The rows come from 5 hidden closed curves, with some noise, and rows from the same curve form a group. Each curve winds through 8 dimensions. The rows are also pushed far along 6 directions, which tell nothing about the answers.
Known rows, each followed by its group:
-3 17 -7 5 -14 -9 -1 -7 -4 -23 -11 8 -3 -1 1 -13 7 3 -27 23 -10 | q_660
-6 5 -8 3 -8 -4 17 3 -1 21 -9 -8 6 -8 7 13 -12 -6 16 -4 18 | q_660
6 -18 -7 -9 -9 10 -1 16 3 -8 4 -9 -16 1 -1 3 3 14 0 -8 17 | q_570
17 0 -3 -21 -19 -13 -9 -7 3 -7 -8 -7 -6 -2 1 -3 -7 -10 8 5 14 | q_660
-20 -6 5 7 -6 17 17 -1 -9 20 1 -9 1 -3 10 8 14 10 19 -6 14 | q_570
-12 -11 3 -17 0 6 -6 8 3 -15 -2 -4 -6 6 -12 3 21 16 -4 -7 6 | q_927
-1 -11 -1 -23 -4 -1 4 5 3 -8 8 -10 -13 7 4 10 -10 17 -13 5 5 | q_167
4 8 4 3 -15 12 23 3 -2 24 -12 -3 -6 2 4 19 4 1 15 -5 13 | q_167
24 -13 2 -6 4 -22 -1 -18 -4 18 10 -9 1 -1 9 12 -26 -12 14 13 -4 | q_570
-29 2 1 7 6 -27 16 -2 -17 25 -8 -1 32 -12 7 5 -3 -14 5 8 -11 | q_570
-17 7 2 -21 -3 5 27 8 -8 6 -2 -9 1 0 11 27 5 5 -14 15 10 | q_927
16 23 2 -16 -19 9 6 -2 -1 -12 -4 5 -2 1 -3 -3 2 2 -17 11 6 | q_660
-11 3 10 3 1 15 4 -10 1 6 20 2 -7 18 1 -10 1 17 -17 6 -12 | q_927
-9 -10 -2 -19 20 -2 2 10 -2 -3 26 -11 13 1 -4 6 1 10 -19 6 3 | q_927
-7 10 2 17 -3 4 14 -3 1 7 -20 10 -7 -3 -1 6 9 -2 -3 -4 4 | q_660
14 -14 8 -2 3 10 -5 -3 -4 12 12 -4 3 -3 4 2 -1 -3 16 -8 5 | q_660
19 -6 -2 -15 7 -17 -5 2 4 1 19 -8 10 6 14 6 -40 -5 -4 14 -11 | q_927
3 3 -3 9 -7 24 8 -6 1 -2 25 -1 -9 15 10 -5 -12 27 -21 15 -7 | q_570
18 -14 -8 15 -8 9 -3 0 0 14 6 -8 -18 -6 6 -3 -15 8 33 -11 1 | q_660
-8 7 8 1 -20 30 8 -5 -3 -4 16 -3 -11 15 14 -10 6 28 -10 13 -3 | q_927
1 4 -4 1 -13 28 0 -2 9 -14 1 -7 -22 4 5 2 16 17 3 1 21 | q_848
16 -5 8 -16 -11 14 2 1 -3 -2 14 -2 -18 11 10 3 -13 11 -10 11 -11 | q_167
8 -12 -1 -11 1 1 -11 6 15 -14 -2 -3 -25 7 -19 -4 9 9 1 -16 12 | q_927
-11 -16 -1 21 1 8 2 -4 -10 20 -3 -4 -2 -10 14 1 6 -5 20 -5 2 | q_848
11 14 -9 2 -30 -6 6 -2 1 5 -33 -3 -18 -11 -5 -6 13 -8 18 2 13 | q_848
24 3 -3 -3 -19 3 -2 -2 -3 0 -6 3 -19 -3 -2 -10 -9 -2 3 4 -7 | q_167
3 27 -14 11 -18 -12 18 -3 -4 12 -29 5 -2 -24 -12 -5 -3 -11 18 -4 12 | q_570
9 -11 3 -21 -14 12 11 4 0 2 2 -13 -20 4 3 18 5 14 9 0 19 | q_570
-32 -3 1 6 8 17 18 10 -4 28 -1 -8 7 -2 2 15 10 3 21 -15 12 | q_167
-12 5 -3 4 3 19 2 -1 2 -6 16 -5 2 3 8 -2 2 14 -5 2 9 | q_848
41 7 -3 3 -18 6 2 -5 4 0 -1 2 -23 4 5 4 -23 -4 13 6 -1 | q_167
-9 11 8 -5 10 -21 20 3 -4 21 -5 0 30 -1 4 21 -11 -19 8 -1 1 | q_848
-16 21 -2 3 -10 0 16 -9 -4 0 5 2 10 5 9 -5 -8 14 -25 18 -8 | q_167
12 15 -1 16 -12 -11 2 -21 4 9 -6 6 -1 10 -4 -10 -11 -3 0 11 -9 | q_848
-11 4 1 -22 6 -15 -7 -4 -3 -20 9 0 13 0 -4 -10 0 4 -31 19 -9 | q_660
12 -28 2 15 15 4 -8 -8 5 17 22 -9 -12 1 8 0 -17 6 23 -10 2 | q_848
-14 22 -7 -8 -1 -14 19 16 -5 1 -17 4 13 -13 -12 2 5 -4 -13 1 0 | q_927
12 4 4 29 -15 4 5 -27 -6 26 3 3 -10 6 21 -5 -18 -10 10 12 -9 | q_927
-1 3 -2 17 -20 -9 -5 -9 0 9 -31 2 -14 -9 4 -12 8 -18 21 -5 3 | q_848
-15 -6 11 21 8 1 0 -6 -13 14 5 8 19 0 10 -7 8 -7 0 0 -17 | q_848
-8 1 -1 -13 -5 7 12 9 1 -11 -14 -2 -18 0 2 18 16 6 -10 3 14 | q_927
-13 -20 -1 15 35 12 -3 8 -1 3 29 1 14 3 1 5 -1 15 -15 -5 -11 | q_570
-7 2 -14 11 1 6 8 9 -3 -1 -14 2 -4 -19 -13 4 12 8 10 -12 10 | q_927
-17 27 -1 -18 -21 -8 5 4 -4 -27 -20 5 8 2 6 -3 8 1 -23 22 -8 | q_927
-10 12 1 26 -17 30 22 -2 -14 16 1 2 4 -4 20 2 6 19 7 5 -3 | q_570
-4 -4 6 26 17 -16 -11 3 -4 -2 -4 16 23 -4 -6 -20 14 -14 -13 -5 -18 | q_660
10 -18 5 -17 -1 11 -10 -2 2 -11 27 -6 -7 18 1 -2 -9 18 -14 4 -2 | q_848
28 25 -11 8 -21 -9 0 -7 8 -19 -20 7 -10 -3 -11 -5 0 -1 -1 8 8 | q_167
-28 8 9 12 7 -3 22 7 -15 7 -11 9 20 -13 5 9 10 -4 5 -8 1 | q_848
9 0 -9 18 -4 13 -26 -14 18 -28 -1 2 -27 10 -5 -16 5 11 5 -5 3 | q_660
-4 -5 7 20 12 18 -2 -5 -8 4 28 5 12 4 6 -17 4 15 -13 5 -17 | q_660
31 8 0 21 -3 -9 -19 -16 1 -13 -11 15 -2 -7 -9 -18 4 -15 4 2 -10 | q_570
5 16 -12 4 -18 -6 12 1 -1 12 -21 -2 0 -20 -10 -2 1 -10 28 -11 22 | q_570
10 -23 -10 -4 19 -26 -10 22 5 2 -7 -7 6 -22 -24 -2 7 -13 21 -28 18 | q_927
7 -7 4 22 6 8 4 0 -3 19 12 4 1 0 22 1 -25 -5 10 -3 -14 | q_927
15 -18 3 1 -5 32 -12 -10 0 3 24 -4 -29 13 11 -7 -5 14 -9 6 -7 | q_167
17 13 -10 -20 -16 -6 3 -2 4 4 -10 -7 -11 2 -1 10 -18 -15 7 11 6 | q_167
10 -1 2 -35 -7 -14 0 0 0 -3 4 -8 -2 2 -2 5 -14 1 -4 10 -2 | q_660
3 3 -1 -31 -6 -20 15 11 -4 16 2 -12 12 -4 -1 12 -20 -4 5 5 1 | q_660
5 -14 -4 11 -3 -9 -18 -9 3 -15 -9 2 -16 -2 -2 -13 3 1 5 -2 -3 | q_570
18 7 -3 11 -10 10 -7 -12 -3 -7 7 7 -7 4 8 -8 -15 6 -6 12 -15 | q_927
8 18 -3 23 -16 13 -8 -13 6 -15 -11 13 -15 4 -15 -28 24 14 -15 2 -3 | q_167
6 -17 -8 -6 5 2 -16 1 12 -13 -3 -8 -22 2 -11 2 5 3 15 -10 13 | q_167
11 -20 9 16 -1 1 -10 -17 -2 20 15 -3 -10 9 22 -6 -22 -9 14 2 -13 | q_848
-21 6 6 9 0 9 21 6 -8 10 -11 4 -2 -3 13 13 11 0 -5 2 -2 | q_927
-1 10 -6 7 1 1 -8 -2 9 -22 3 4 6 11 -3 -7 3 10 -19 8 -4 | q_570
-17 -15 -5 10 5 -2 1 6 -3 9 -16 -4 -3 -16 -4 5 16 -9 25 -21 20 | q_570
7 8 7 0 -13 -10 -5 -4 1 -12 -7 5 3 10 -1 -13 12 -3 -15 13 -6 | q_660
28 -6 -7 -10 1 -24 -9 -6 2 1 -10 -4 -3 -17 -15 1 -5 -18 22 -4 14 | q_570
11 -20 2 2 12 -1 -13 -1 14 4 8 -4 -16 9 -11 -2 -4 3 12 -18 5 | q_927
-23 5 6 -17 3 -4 6 21 8 -15 -16 5 3 9 -13 5 24 4 -20 -9 7 | q_660
17 -5 -2 -3 -17 21 -10 -10 17 -24 4 -4 -41 16 -4 -6 4 26 -1 -1 14 | q_848
-8 7 4 -6 6 -7 -10 -11 -3 -4 14 3 18 13 6 -9 -5 -6 -31 20 -19 | q_167
26 2 -4 -7 -27 0 3 -10 -6 6 5 -7 -20 -1 14 -4 -27 5 10 16 -7 | q_660
12 -20 -5 10 0 19 -12 3 11 2 4 -10 -22 3 5 6 -5 -1 37 -21 20 | q_167
15 -6 -9 6 10 -3 -16 9 9 -5 -2 -1 -1 -10 -6 -4 0 -11 12 -14 8 | q_848
11 12 -6 -7 -8 -21 -7 -11 -2 -19 -2 5 2 -3 -12 -20 0 -2 -23 21 -8 | q_570
9 7 0 -25 -11 8 8 8 9 -14 6 -10 -9 7 5 15 -6 9 2 0 25 | q_848
-12 -11 -4 3 8 -21 6 5 -2 10 -12 -2 5 -12 -5 6 -4 -4 7 -10 2 | q_167
16 0 -9 31 -4 7 -21 -13 13 -18 -14 5 -24 -5 -8 -19 18 -1 16 -9 12 | q_848
-2 -8 -2 -2 2 3 -18 5 14 -23 -2 2 -12 8 -5 -6 4 4 -6 -13 8 | q_167
28 -7 -8 22 -5 -1 -18 -9 5 3 1 4 -10 -6 -7 -21 -6 -3 7 -8 -1 | q_167
-22 10 -9 -2 6 -19 8 7 -9 13 -13 1 35 -8 -15 5 15 -12 -8 5 -4 | q_848
9 -5 5 -23 -17 6 11 17 9 -1 -7 -7 -19 12 1 15 0 7 -1 -7 19 | q_660
17 -12 -7 -3 -8 -26 -12 -6 1 -5 -14 -3 -10 -8 -1 -4 -12 -12 12 1 0 | q_570

New rows, each followed by its group:
35 -14 -10 19 1 -2 -26 -5 7 -5 -4 3 -18 -7 -4 -11 -13 -18 27 -11 -1 | q_167
7 4 -2 -1 12 4 -26 -4 12 -34 0 10 -5 5 -16 -11 13 2 -12 -4 -7 | q_660
13 -20 4 -25 2 1 1 2 -5 11 17 -10 -4 -3 12 13 -25 -1 2 1 4 | q_660
-2 7 6 5 -16 7 16 -3 -4 17 -18 3 -14 -1 8 10 -1 -3 14 -4 0 | q_660
0 15 -1 13 -7 13 -9 -7 6 -19 -5 12 -9 7 -18 -25 27 16 -23 3 -5 | q_167
-8 -2 -13 11 18 -16 4 13 0 10 -15 1 16 -21 -17 7 6 -16 14 -19 15 | q_570
7 -15 -6 -1 -5 12 -5 6 3 -6 15 -8 -13 6 1 -5 -3 16 -4 -2 9 | q_570
4 -16 3 18 27 -5 -10 -1 -8 25 25 4 21 -4 -1 -15 -15 -9 0 -5 -25 | q_167
4 -23 -4 -11 20 -10 -5 7 1 7 0 -10 0 -17 -12 13 5 -9 24 -18 21 | q_570
-10 -12 5 -35 5 -2 8 12 -5 5 25 -13 20 14 3 17 -11 10 -15 7 1 | q_848
11 -15 6 1 17 -3 -5 14 7 -1 6 1 7 3 -1 11 -6 -6 13 -18 1 | q_167
-4 -2 -10 -6 -13 0 2 10 0 -10 -17 -9 -10 -11 -6 4 14 2 22 -8 22 | q_167
-9 -4 15 -4 14 1 14 0 -8 24 10 0 12 4 5 14 -1 -6 -1 1 -8 | q_570
14 19 -10 7 -19 1 17 -8 -4 16 -7 -1 -9 -12 -1 -2 -16 -2 13 4 9 | q_570
-2 -4 -3 -8 -7 18 10 2 2 2 0 -7 -14 3 -3 11 15 20 -11 1 16 | q_167
6 -1 1 20 24 -2 -5 -6 2 -1 20 6 17 5 1 -2 -10 3 -8 4 -15 | q_167
0 -3 -4 18 -18 10 8 1 -4 6 -18 -1 -16 -10 12 3 3 3 25 -6 8 | q_927
-22 -6 -1 2 21 16 0 6 1 4 21 -7 10 8 7 8 -5 5 6 -3 -1 | q_167
9 -23 -5 -2 3 -11 -9 -1 1 9 -5 -8 -5 -16 -2 2 -6 -10 28 -16 17 | q_660
13 8 11 12 8 -2 7 -17 -10 27 12 10 18 -2 10 -2 -22 -15 -2 7 -18 | q_660
9 -7 -11 -22 4 -19 -10 4 6 -8 4 -9 9 0 1 12 -28 -4 4 4 0 | q_927
0 0 -7 18 16 -12 -18 3 0 -6 -11 10 10 -12 -11 -11 4 -22 10 -10 -10 | q_167
2 15 17 -1 -13 13 -3 -10 -4 -20 13 12 2 18 8 -18 5 9 -28 16 -18 | q_848
-3 -1 6 -23 10 1 14 18 1 4 14 -9 11 8 13 23 -9 2 -13 8 3 | q_927
-7 -16 -4 9 26 -11 -10 -1 3 -1 13 -1 11 -2 1 0 -10 -3 -7 -3 -5 | q_660
-17 2 -1 -18 -5 12 7 7 -4 -12 12 -10 2 6 7 6 5 17 -7 11 6 | q_167
0 -22 -6 -20 25 -27 -8 12 2 3 -4 -11 13 -17 -17 15 3 -19 18 -17 19 | q_570
7 10 -3 -8 0 -16 1 3 1 4 -5 2 14 -3 -17 -6 6 -5 -11 3 -2 | q_167
-14 12 -7 1 14 -6 0 2 -4 -15 0 7 19 -6 -14 -2 11 7 -22 9 -11 | q_927
-11 25 3 -13 -4 -1 -5 -3 -2 -26 8 7 20 5 -6 -19 11 12 -29 17 -15 | q_570
10 -15 5 -1 1 22 -5 7 -3 -9 10 0 -17 4 8 6 1 7 4 -2 -2 | q_167
1 5 -8 21 -8 -6 19 1 1 25 -24 -3 -12 -15 1 10 4 -13 27 -13 22 | q_927
-13 -18 -3 20 21 -11 -18 -2 0 10 3 1 21 -1 -8 -11 7 -11 8 -13 -6 | q_848
-1 -19 11 7 15 -1 -23 4 8 -19 9 7 4 12 -8 -17 20 2 -13 -9 -5 | q_660
19 4 0 32 -12 20 -15 -17 2 -6 2 9 -12 -3 8 -20 0 7 18 -6 -5 | q_570
-3 0 2 -24 -5 26 1 12 3 -16 13 -9 -1 4 7 12 4 21 -1 -3 12 | q_570
6 -15 -3 0 -9 14 8 7 -4 11 17 -11 -8 4 11 3 -10 13 2 0 8 | q_570
-13 8 10 -1 3 8 19 3 -13 23 2 -1 22 -8 5 12 10 -5 11 -3 4 | q_570
9 3 -4 9 11 -3 6 -8 -3 19 18 0 9 -3 1 -2 -22 -2 -1 6 -5 | q_570
17 27 -5 15 -15 -9 -6 -19 -3 -10 -8 14 11 1 -1 -15 -10 -8 -12 21 -22 | q_927
24 -2 -1 -6 7 -6 -9 -7 1 1 8 -1 3 -9 3 4 -23 -9 15 -1 -4 | q_570
25 0 -2 -1 -4 8 -8 -10 4 -5 12 -4 -2 5 13 8 -18 2 6 8 0 | q_570
1 0 8 -33 -9 -3 18 -2 -11 22 13 -13 7 0 14 17 -22 1 3 14 -2 | q_660
-28 -3 14 11 21 16 6 -6 -3 9 9 5 7 7 2 6 19 5 -6 -4 -6 | q_570
21 15 -6 -13 -20 0 10 -3 -1 11 -7 -7 -5 -13 1 6 -17 -7 24 -2 18 | q_570
-16 0 3 24 -2 7 9 -1 -8 25 -9 5 8 -3 -3 -7 16 0 12 -10 -5 | q_848
16 4 -12 -17 -1 -17 -10 8 15 -22 -5 -5 4 6 -12 7 -6 -2 -8 2 12 | q_570
-16 9 -5 -3 -12 14 7 2 3 -2 -13 -5 -14 3 -4 3 15 7 9 -3 15 | q_167
-17 -4 -4 18 -2 25 18 15 -12 16 4 -2 -3 -11 8 3 6 17 11 -12 3 | q_660
0 5 -4 19 -1 -25 -13 -13 -3 2 -11 10 20 -2 -12 -22 2 -16 0 2 -13 | q_848
1 -9 -9 25 22 -9 -4 -4 2 20 0 2 7 -9 -1 4 -14 -12 12 -9 -7 | q_848
10 -4 11 -54 -8 10 19 9 -2 10 14 -14 -4 6 9 29 -18 7 -9 7 16 | q_660
-7 23 3 8 -9 -1 10 1 -4 -10 -23 11 6 -6 -1 2 20 -8 -3 2 4 | q_848
1 -20 -8 -4 8 -22 -5 6 -3 14 -10 -12 5 -18 2 9 -4 -18 24 -7 10 | q_848
-4 -1 -2 -26 0 5 5 2 -1 4 11 -14 3 9 11 23 -12 -5 0 15 5 | q_167
-2 23 8 -17 -25 2 6 -4 2 -20 -12 4 -5 17 5 2 9 3 -21 17 0 | q_167
0 -13 4 -13 10 9 -15 10 -3 -20 22 0 3 5 -3 -12 8 12 -18 2 -11 | q_167
-11 2 10 16 16 14 -16 1 11 -19 9 12 3 18 -7 -14 16 9 -14 -10 -11 | q_167
37 4 3 -17 -9 -7 -4 -9 4 1 -4 3 -10 0 0 8 -22 -15 2 4 2 | q_660
-14 1 -4 19 -11 0 -4 -3 -6 -4 -28 6 -5 -12 -2 -8 27 -8 10 -6 4 | q_848
6 -12 -8 -11 15 -13 -25 2 8 -18 8 -1 10 7 -20 -6 8 -1 -20 4 -6 | q_848
-2 1 -1 -12 9 -18 -8 4 -5 -4 2 2 24 -4 -13 -8 12 -6 -19 8 -9 | q_167
-11 -6 -5 15 -6 3 -11 -4 -2 -10 -17 2 -11 -8 0 -10 22 -3 6 -3 4 | q_848
18 0 -3 -8 4 -21 -17 -13 3 2 7 3 6 6 -7 -13 -14 -14 -21 15 -18 | q_167
5 14 -5 -26 -17 5 -6 11 7 -32 -12 -2 -3 -4 -11 -1 15 11 -2 -3 15 | q_570
9 28 -9 11 -33 -11 12 -11 -9 3 -23 4 -1 -17 -7 -19 4 -2 11 10 5 | q_570
-4 12 0 44 15 -12 -21 -9 5 -4 -12 19 20 -6 -10 -31 15 -21 6 -13 -13 | q_848
7 -18 1 9 18 -10 -2 5 -5 21 22 -5 15 -7 -2 -8 -10 -4 9 -9 -5 | q_927
4 -14 1 1 -13 19 12 3 7 14 -1 -12 -24 9 9 19 -2 14 24 -12 22 | q_570
-15 1 -6 -9 -6 3 21 8 -11 11 -2 -8 2 -12 0 8 5 7 1 3 13 | q_570
10 19 3 6 -24 15 24 -6 -14 23 9 -2 7 -3 15 -2 -9 6 0 14 0 | q_660
-9 19 1 3 2 -15 -2 -9 2 4 -3 5 19 7 -7 -10 0 -13 -6 11 -14 | q_167
-21 12 -1 25 7 16 -11 -8 6 -20 -3 9 0 2 -5 -18 31 9 -12 1 -1 | q_848
1 6 -3 5 8 -16 -11 4 0 -9 -12 6 22 -14 -10 -6 6 -11 13 -11 -2 | q_570
-12 1 5 -28 6 -16 -1 14 6 -10 -6 -2 8 10 -9 10 4 -3 -10 -1 -6 | q_660
-8 8 4 19 -15 17 17 -11 -3 32 1 -7 -2 5 17 3 -2 1 22 1 8 | q_848
